The rows are grouped in 4 ways, from coarse to fine. Each group lies inside one group of the grouping before and may be the whole of it. The rows also spread widely along 14 directions, which tell nothing about the answers.
In the rows, 128 means zero.
Known rows, each followed by its group in each grouping:
[190  77 110 106 116 106 162 115 151 156 155 113 137 134 123 155 151 118
 132 155 131 154 180 154 104 177 157 149 107 175  99 162 120]	j70 zuk Debi j918
[111 130  89 147 163 147 110  96 125 125 156 165 130 127 101 114 123  88
 115 123 142 113 142 115 131 114 138 161 118 112 146 119 123]	j10 Lek kag j937
[116 114 205 117 118 165 165 127 106 113 119 115 140 110 134  96 159 154
 148 134 115 118 118 146 122  99 119 120  71 149  90 138 136]	j10 Lek lev j715
[ 86 151 188 151  90 165 125 153 110 111  97 121 110  85 169 130 164 184
 164 127 130 133 100 146 147 133  95  93  96 136  86  93 118]	j70 begel pebov j63
[ 95 109 108  79  97 123 115 124  75  64 129 171 135 129 107 124 119 159
 110  72 123 161  89 179 138 137 138  87 135 117 108 145 152]	j10 tuli vomo j755
[117 100 108 120 120  94  97 144 133 130  93 135 133 139 137 141 139 141
 110 127 136 131  98 132 151 170 135 126 122 123 163 110 131]	j70 begel pebov j696
[138 121  77 111  86 108 153 125 121  93 138 141 118 130 123 157 148 147
 143 133 114 179 138 179 129 179 128  97 129  87  84 121 130]	j10 Bogu Timok j524
[105 130 114 101 100 145 138 167 130 130  98 121 147 105  88 158 137 184
 130 111 106 157 109 175 151 173 139 117 148 146 114 121 154]	j10 Bogu mefin j285
[103 125 139 108 100 151 156 116 115 119 142 148 133 123 134 134 168 171
 124  99 125 145  98 155 139 113 100 123 123 134 109 108 116]	j70 Lanab rimo j458
[134 111 124 163 161 133 108 110 131 119 132 154 131 135 123 119 138 105
 102 159 137 100 129 116 147 124 128 146 114 112 173 122 123]	j70 zuk Debi j771
[102  99 132  98  84 142 159 112  93 113 119 132 140 115 147 117 151 135
 161  95 119 142 107 123 123 153 129 123 112 122 123 110 136]	j10 Bogu Timok j87
[109 126  91  86 113 106  89 119 113 146 166 153  86 122 140 144 138 156
 112  65 186 182 127 135 115 124 127 123 124 175  99 107  78]	j70 Lanab rimo j497
[155 100 113 153 194 130 110  88 146 187 141 130 150 148 142 117 153  90
 131 179 142 104 148  96 119 142 142 184  66 162 157 147  90]	j70 Lanab rimo j458
[101 141 138 116 126 133 123 124 144 144 120 162 111 112 128 100 116 111
 103 101 142 121 158 144 119  91 142 139 114 132 152 108 118]	j10 Bogu mefin j285
[121 139  64 102 166  89  70 131 124 163 151 128 114 162 109 138 130 138
 112 106 158 162  95  88 131 134 126 134 129 128 137 115  94]	j10 tuli vomo j755
[145 125 132 144 139 141 124 134 132 139 145 115 116 120 108 125 128 117
 143 149 130 130 152 109 121 137 135 132 117 133 122 129 125]	j10 tuli vomo j755
[118 112 142  94  95  93 115 139 123 119 115 126  94 115 146 111 144 138
 122 114 165 156 140 146 121 130 133 102  79 145 115 102 112]	j10 tuli vomo j755
[126 145 115 113  99 116 122 166 131 100 152 139  72 112  88 142 107 152
 114  92 142 168 162 155 119 117 131  90 162 112  95 105 126]	j10 Lek lev j715
[153 102  49 135 160 112 110  67 116 166 168 129 163 167 167 166 191 132
 154 170 141 162  87 121 136 192 117 164  84 140  87 156  82]	j70 Lanab rimo j458
[163 114 211 126 115 126 138 145 158 155 137 108 140 132 144 127 127 125
  96 140 123 105 139 165 132  96 127 136 139 174  87 177 159]	j70 zuk Debi j771
[117 109 106 104  63 102 144 130 120 129 115 101 141 116 173 152 139 109
 182 105 127 155 133 125 124 203 132 114 130 111  83 116 150]	j10 Bogu mefin j285
[ 83 168 116 125 113 136 108 162  80  70 112 160  99 114 110 120  71 134
 162  71  97 146 139 121 114 135 128  56 165  50 121 108 139]	j10 Bogu Timok j524
[131  94 158 128  88  92 120 116 125  85 115 144 138 127 182 124 132  91
 109 135 143 114 138 180 145 145 130 107 106 115  96 150 164]	j70 zuk Debi j771
[109 156  85 125 144 135 113 155 139 148 128 114 145 112  97 160 117 130
 155 122 120 150 155 146 127 173 143 128 131 134  74 133 138]	j10 Lek lev j715
[152  69 140 151 124 140 102 140 112 113 116 135 122 121 111 138 132 151
 113 152 129 123 104 131 149 169 152 135 135 157 166 145 140]	j70 begel pebov j63
[125 152 101 116 124  87 107 181 157 136 105 106 105 133 100 152 126 155
 119 135 131 159 134 139 146 158 120  97 139  98 123  95 130]	j10 Bogu mefin j285
[190 103 146 167 161 157 123  95 111 154 187 108 106 142 130 120 139 116
 157 177 131 130 129  69 107 123 130 152 116 145 113 170  98]	j10 Bogu mefin j285
[121 128 109 126 114 137 116 125  89  81 132 156 110 123 120 134 133 167
 137 125 120 166 107 160 134 148 127  88 121 101 103 137 119]	j10 Bogu mefin j285
[140 136 130 121 183 161 100 167 121 181 113 129 144 118  77 143  88 164
 143 120  94 137 155 129 101 152 177 130 136 190 135 179 110]	j70 zuk Debi j771
[133 107 144 138 120 139 122 137 111 117 124 139 113 122 122 117 126 140
 130 130 120 130 120 130 126 129 145 123 130 122 140 134 129]	j10 Lek lev j715
[107 160 119 107 148 104 100 129 137 188 115 121 138 156 162 125 157 154
 121 123 133 142  75 123 138 112 109 140 105 130 114 119  99]	j10 Bogu Timok j524
[100 113 110  57  62  80 129 155 123 138 126  95 125 123 140 146 133 131
 145  56 154 167 119 116 124 167 125 110 145 141  93  93 148]	j10 tuli vomo j755

New rows. What belongs after each?
[123 109  81 126 135 121  95 121 103 113 121 138 123 116 122 137 145 141
 145 149 148 163 127 147 134 186 150 115  77 140 115 129 109]	j10 tuli vomo j755
[139 115 137 153 104 135 105 130  93 100 131 145  97 119 155 143 145 168
 139 139 132 154 101 141 138 151 124  95 130 121 115 133 106]	j70 zuk Debi j771
[105 141 112 137 100 113 103 119 131 113 116 167 113 124 163 132 161 152
  98 135 146 149  94 200 159 124 122 119 106 109 100 115 119]	j10 Lek kag j937
[140  91 117 124 132  88  82 146 144 137  72 160 138 140 127 119 116 131
  77 156 121 126 116 191 148 160 179 129 110 138 180 159 143]	j10 tuli vomo j755
[123  93 139 106  85 139 175 121 105  67 131 156 152 116 112 131 113 111
 133  94  96 124 157 167 121 150 141 104 149 103 116 144 174]	j70 zuk Debi j771
[117  82 114  90  45 122 143 140  94  87 121 142 118 104 123 143 109 135
 143  67 121 161 128 149 122 181 157 101 176 121 128 123 163]	j10 Bogu mefin j285
[122 114 123  99 103  95 122 138 124 111 111 121 148 146 136 141 146 151
 113 126 122 146  84 165 156 154 118 109 127 110 102 138 156]	j10 Bogu mefin j285
[ 89 133 123 140 176 114  64 123 141 167  88 173 142 148 149 103 122 113
  79 117 140  89  91 115 150 102 136 162 110 126 204 117 112]	j70 begel pebov j63
[110 155 122  85 132 127 158 118 140 198 151 124 143 152 144 136 160 153
 134  77 119 143 104  95 108  94 101 153 139 138 118 105  88]	j70 zuk Debi j771
[ 87 122 106 127  94 114 110 133 107 109 108 126 102  99 155 121 124  99
 170  98 157 139 146  86 125 172 130 108 112  96 143  69 124]	j10 Bogu mefin j285
[115 113 121 104 121 118 117 124 100 134 120 141 115 144 137 112 141 153
 128 103 128 147  83 105 126 125 128 121 123 114 158 112 107]	j10 Bogu Timok j87
[133  98 103 123 127 102  95 127 123 143 110 116 150 138 147 139 136 117
 134 145 135 137 103 135 146 185 148 138 114 137 120 149 145]	j10 Bogu Timok j87
[157 116 152 138 135 137 164 114 141 116 149 118 117 129 115 110 154 116
 132 174 126 126 161 138 123 117 117 129  83 116 107 129 127]	j10 Bogu Timok j87
[117 121 112 112 137 109 136  91 109 117 128 173 139 168 154 102 152 131
 113 122 108 132  87 143 123  99 122 128 101  74 141 136 107]	j10 Lek lev j715
[111 125 188 157 115 159 139 135 113  78  98 143 123 100 143 112 153 156
 138 159 116 114 126 171 146 126 110  95  74 118 107 122 135]	j70 begel pebov j63
[114 148 145 179 139 135  78 107 144 154 135 163 102 120 172  97 118  76
 107 139 154  95 137 116 136  86 133 153 121 118 154 120 115]	j10 tuli vomo j755
[105 137 144 111 113 169 155 151 109 108 118 146 154 107  95 143 115 163
 140  93  84 134 134 166 126 139 135 105 153 131 106 143 151]	j70 zuk Debi j771
[103 108  70 108 110 127 147  80 133 109 138 213 148 144 123 135 160 138
  72  99 120 136 101 192 148 120 130 157 137 104 163 115 122]	j70 begel pebov j63
[165  91 157 194 141 140 124 108 136 136  99 135 129 122 165 103 150  96
 145 217 113  96 142 138 132 154 157 150  68 116 156 151 122]	j10 Lek kag j937
[152 101 101 153 133 101  78 137 131 120 118 146  91 128 133 146 139 149
 109 165 155 151 129 148 143 171 145 118 106 137 144 126 101]	j70 begel pebov j63
[113 156 114 127 156 155 175 104 136 151 157 125 139 136 121 128 166 128
 169 127 112 129 147  89 108 116  91 144  89 104 106  93  91]	j70 begel pebov j63
[ 89 152  44  77 129 114 116 134 146 155 117 158 187 132  95 166 115 132
 112  86 105 159 131 207 139 176 159 140 145 140  87 155 156]	j10 tuli vomo j755
[104  98  80  77  80  93 110 164 123 104  99 147 111 104 105 162 113 157
 122  75 146 175 154 176 127 200 164  97 137 150 126 105 134]	j70 begel pebov j696
[117 177 129 127 111 130 143 142 166 157 149 143 101 125 121 127 123 123
 115 103 120 137 157 141 118  86 115 126 157 103 114  99 119]	j10 tuli vomo j755
[116 171 198 155 172 168 148 146 112 107 128 126 128 145  98  82 101 122
 143 133  73  84 121  79 121  56  91  98 135  54 142 125 144]	j10 Bogu Timok j524
[120 119 114  91 147 107 117 188 138 181  47 120 149 131 109 143 121 185
 148 123  84 152 133 148 112 192 168 110 102 152 170 129 106]	j70 Lanab rimo j497
[161 146 156 116 145 123 145 186 157 185 128  84  99 134  89 128 106 148
 153 128  99 142 174  92  86 117 142 119 141 134 123 127 108]	j10 Lek lev j715
[150 117 172 103 104 171 203 126  87  95 171 115 121 128  92 113 110 137
 183  92  73 140 151  91  81 110 118  94 155  94  96 148 141]	j10 Bogu mefin j285
[131  98 149 164 108 156 122 135 116 108 124 125 119  92 131 138 137 123
 145 147 141 119 145 124 143 166 137 127 124 146 133 117 138]	j70 zuk Debi j771
[120 163 211 140 166 155 117 154 132 169 114 123 115 127 139  96 124 153
 127 127 117 103 127 102 113  61 113 120 104 147 137 130  97]	j70 zuk Debi j771
[144  97 131 150 150 148 150  93 133 144 115 168 144 145 141 111 173 145
 115 174 101 115 111 148 132 124 132 155  83 120 186 130  93]	j70 Lanab rimo j458
[132 146 176 138 134 123 135  97 108 111 162 103 120 127 196 114 158 100
 179 149 153 129 156 110 108 112  84  98  48 119  25 138 103]	j70 zuk Debi j771
[138 145  90 120 103  98 111 115 131 147 149 165  96 153 162 136 124 132
 115 104 123 165 114 149 117 119 131 120 163  91 115 134 102]	j10 Bogu Timok j87
[127 138 112 143 182 116  86 137 124 153 119 133 113 151 124 122 126 137
 135 138 128 126 116  77 122 131 123 126 105 110 163 115  86]	j70 begel pebov j63
[112 127 131 121 115  94 124 136 121 103  86 157 117 142 150  99 106 107
 128 117 103 122 136 131 120 129 136  93 119  53 169 114 133]	j10 Bogu mefin j285
[106 158 114 107 100 108 124 148 145 127 135 163 130 146 128 149 100 132
  99  65 103 134 118 160 133 111 116 113 199  88 110 129 151]	j70 begel pebov j63
[120 184 131 129 162  86  85 149 150 164 139 116 106 161 155 133 129 130
 115 121 146 132 117  95 131  90  87 109 128  96 104 108  95]	j70 zuk Debi j771
[118  58 132 110  91  86 120  83 124  90 155 133 123 131 161 104 164  68
  86 119 203 111 117 126 154 119 120 159  92 134 128 102 157]	j10 Lek lev j715
[126  97 130 109 138 136 166 123 115 131 131 107 171 151 110 131 153 134
 154 121  97 117 102  85 130 153 107 136 123 110 146 119 139]	j70 Lanab rimo j458
[154 133 146 124 149 131 120 144 105 137 146 141 103 150 113 124 101 154
 132 106 100 140 127  96  97 104 133 102 159 113 144 151  99]	j70 zuk Debi j771
[140 109 157  93 150 148 174 153 156 131 110 127 177 126  45 115 113 130
 101 139  80 110 171 187 124 124 161 137 111 157 132 169 178]	j10 tuli vomo j755
[ 85 140 125  97 110 121 145 132 127 107 125 145 134 130 118 118 144 138
 111  89 128 133 111 148 140 103 109 120 124  96 118  95 141]	j10 Lek lev j715
[128 127 101 129 167 142  85 165 107 119 145 100 141 130  47 154  97 143
 129 123 127 136 108  98 151 166 134 121 169 138 116 144 164]	j10 Bogu Timok j524
[ 94 161 128 159 122 126  74 126 118 158 122 124 132 120 208 145 134 115
 169 118 144 129 105 112 139 155 107 120 121 124  77 124 112]	j70 Lanab rimo j458
[ 79 162 136 183 128 177 125  92 101 151 118 144 139 123 200 105 158 109
 185 132 106 100  73  67 140 119  95 147 119  68 146  91 106]	j10 Bogu Timok j87
[153  85  97  72 124 102 130 121 140 179 130 125 126 124 118 130 134 125
 127 118 150 167 172 155  94 167 182 155  86 202 118 151 105]	j10 Bogu Timok j87
[155 152  96  60 134 112 177  95  97 148 198 127 102 165 129 124 139 147
 180  85 112 198 157 103  51 104 113 100 100 109  45 145  60]	j10 Bogu Timok j524
[ 99  96  88  70 110  84 156 120 154 121 114 134 159 149 103 123 158 108
  84 103 142 126 115 144 155 139 120 151 116 104 163  81 161]	j10 Bogu Timok j87
[118 145 123 137  90  96  81 172 171 147 111 128  77 101 146 163 142 161
  95 129 178 158 141 177 155 148 126 114 132 159 103  87 112]	j70 begel pebov j696
[109 116 177 172 141 137 145 129 191 154  78 113 171 117 140  95 151  61
 101 187 125  45 142 123 173 119 121 182  93 108 192  94 180]	j10 Bogu mefin j285
[130 120 115  91 184 128 133 141 147 177 117 105 188 155  69 128 134 135
 116 138 100 120 115 125 133 142 143 160 104 159 138 156 146]	j10 tuli vomo j755
[156 102 144  92 125 108 176 154 171 167 109  87 154 144  94 131 148 136
 120 149 102 127 144 134 126 146 135 146 116 138 142 127 149]	j10 Bogu mefin j285
[119 138 101 158 134 145  79 111  98 119 171 132 104 122 137 141 138 131
 138 129 163 148  92 103 151 138 110 129 141 126  92 125 118]	j10 Bogu Timok j87
[133 133 141 122 133 126 153 104 130 123 160 155 147 159 135 119 117  94
 112 102 101 104 133 122 118  88 111 133 158  84 125 147 142]	j70 zuk Debi j771
[107 162 198  99  79 144 167 124 125 112 144 121 130 105 170 114 140 131
 149 102 123 141 150 194 115  89 101  95  96 139   4 151 150]	j10 Bogu Timok j87
[140  92 135 115 107 120 133 132 149 161 117 130 138 116 137 141 145 129
 110 129 140 129 145 157 131 154 154 154 121 179 137 133 130]	j70 zuk Debi j771
[126 133 103 140 127 138 120  75  99 112 178 160 113 123 166 121 136  95
 158 124 147 149 153 139 103 124 132 129  94 116  59 152 100]	j10 Lek lev j715
[127  69 137 137  78 139 116 150 118  94 131 115 103  88 106 151 137 138
 124 118 167 133 129 120 155 180 138 129 149 167 142  97 156]	j70 begel pebov j696
[166 129 180 195 141 148 122 123 125 151 126 103  66 108 179  95 153 117
 188 206 140 126 168  76 101 128 125 117  53 119 129 110  69]	j10 Bogu Timok j87
[109 113 135 124 120 151 123 111 113 144 128 168 113 120 130  99 122 121
 112  94 131 120 119 114 119 100 148 152 139 135 182 113 115]	j10 Bogu Timok j524
[120 158  92 157 149 139 126 132 158 137 150 109 133 115 101 148 127  88
 148 152 136 124 173 110 141 155 115 141 127 101  99 105 142]	j10 Bogu mefin j285
[119 108 132 137  89 138 149 129 134 109 122 133 121  96 140 143 154 130
 144 134 136 138 160 163 135 165 126 119 105 134 109 102 132]	j70 Lanab rimo j497
[173  89 188 159  98 119 116 153 158 171  88 103  88  94 172 110 142 121
 143 192 145 127 178 148 113 159 171 132  70 182 141 135 110]	j10 tuli vomo j755
[130 130 115  70 102 117 161 174 141 140 109 125 154 131  85 170 131 195
 118  95  86 169 128 195 127 163 141 103 159 146  98 143 143]	j70 zuk Debi j771
[ 94 131 120  96 119 116 149 143 147 115 112 131 151 118 106 138 147 131
 110 109 136 128 148 161 146 139 116 122 107 126 119  93 146]	j70 zuk Debi j771
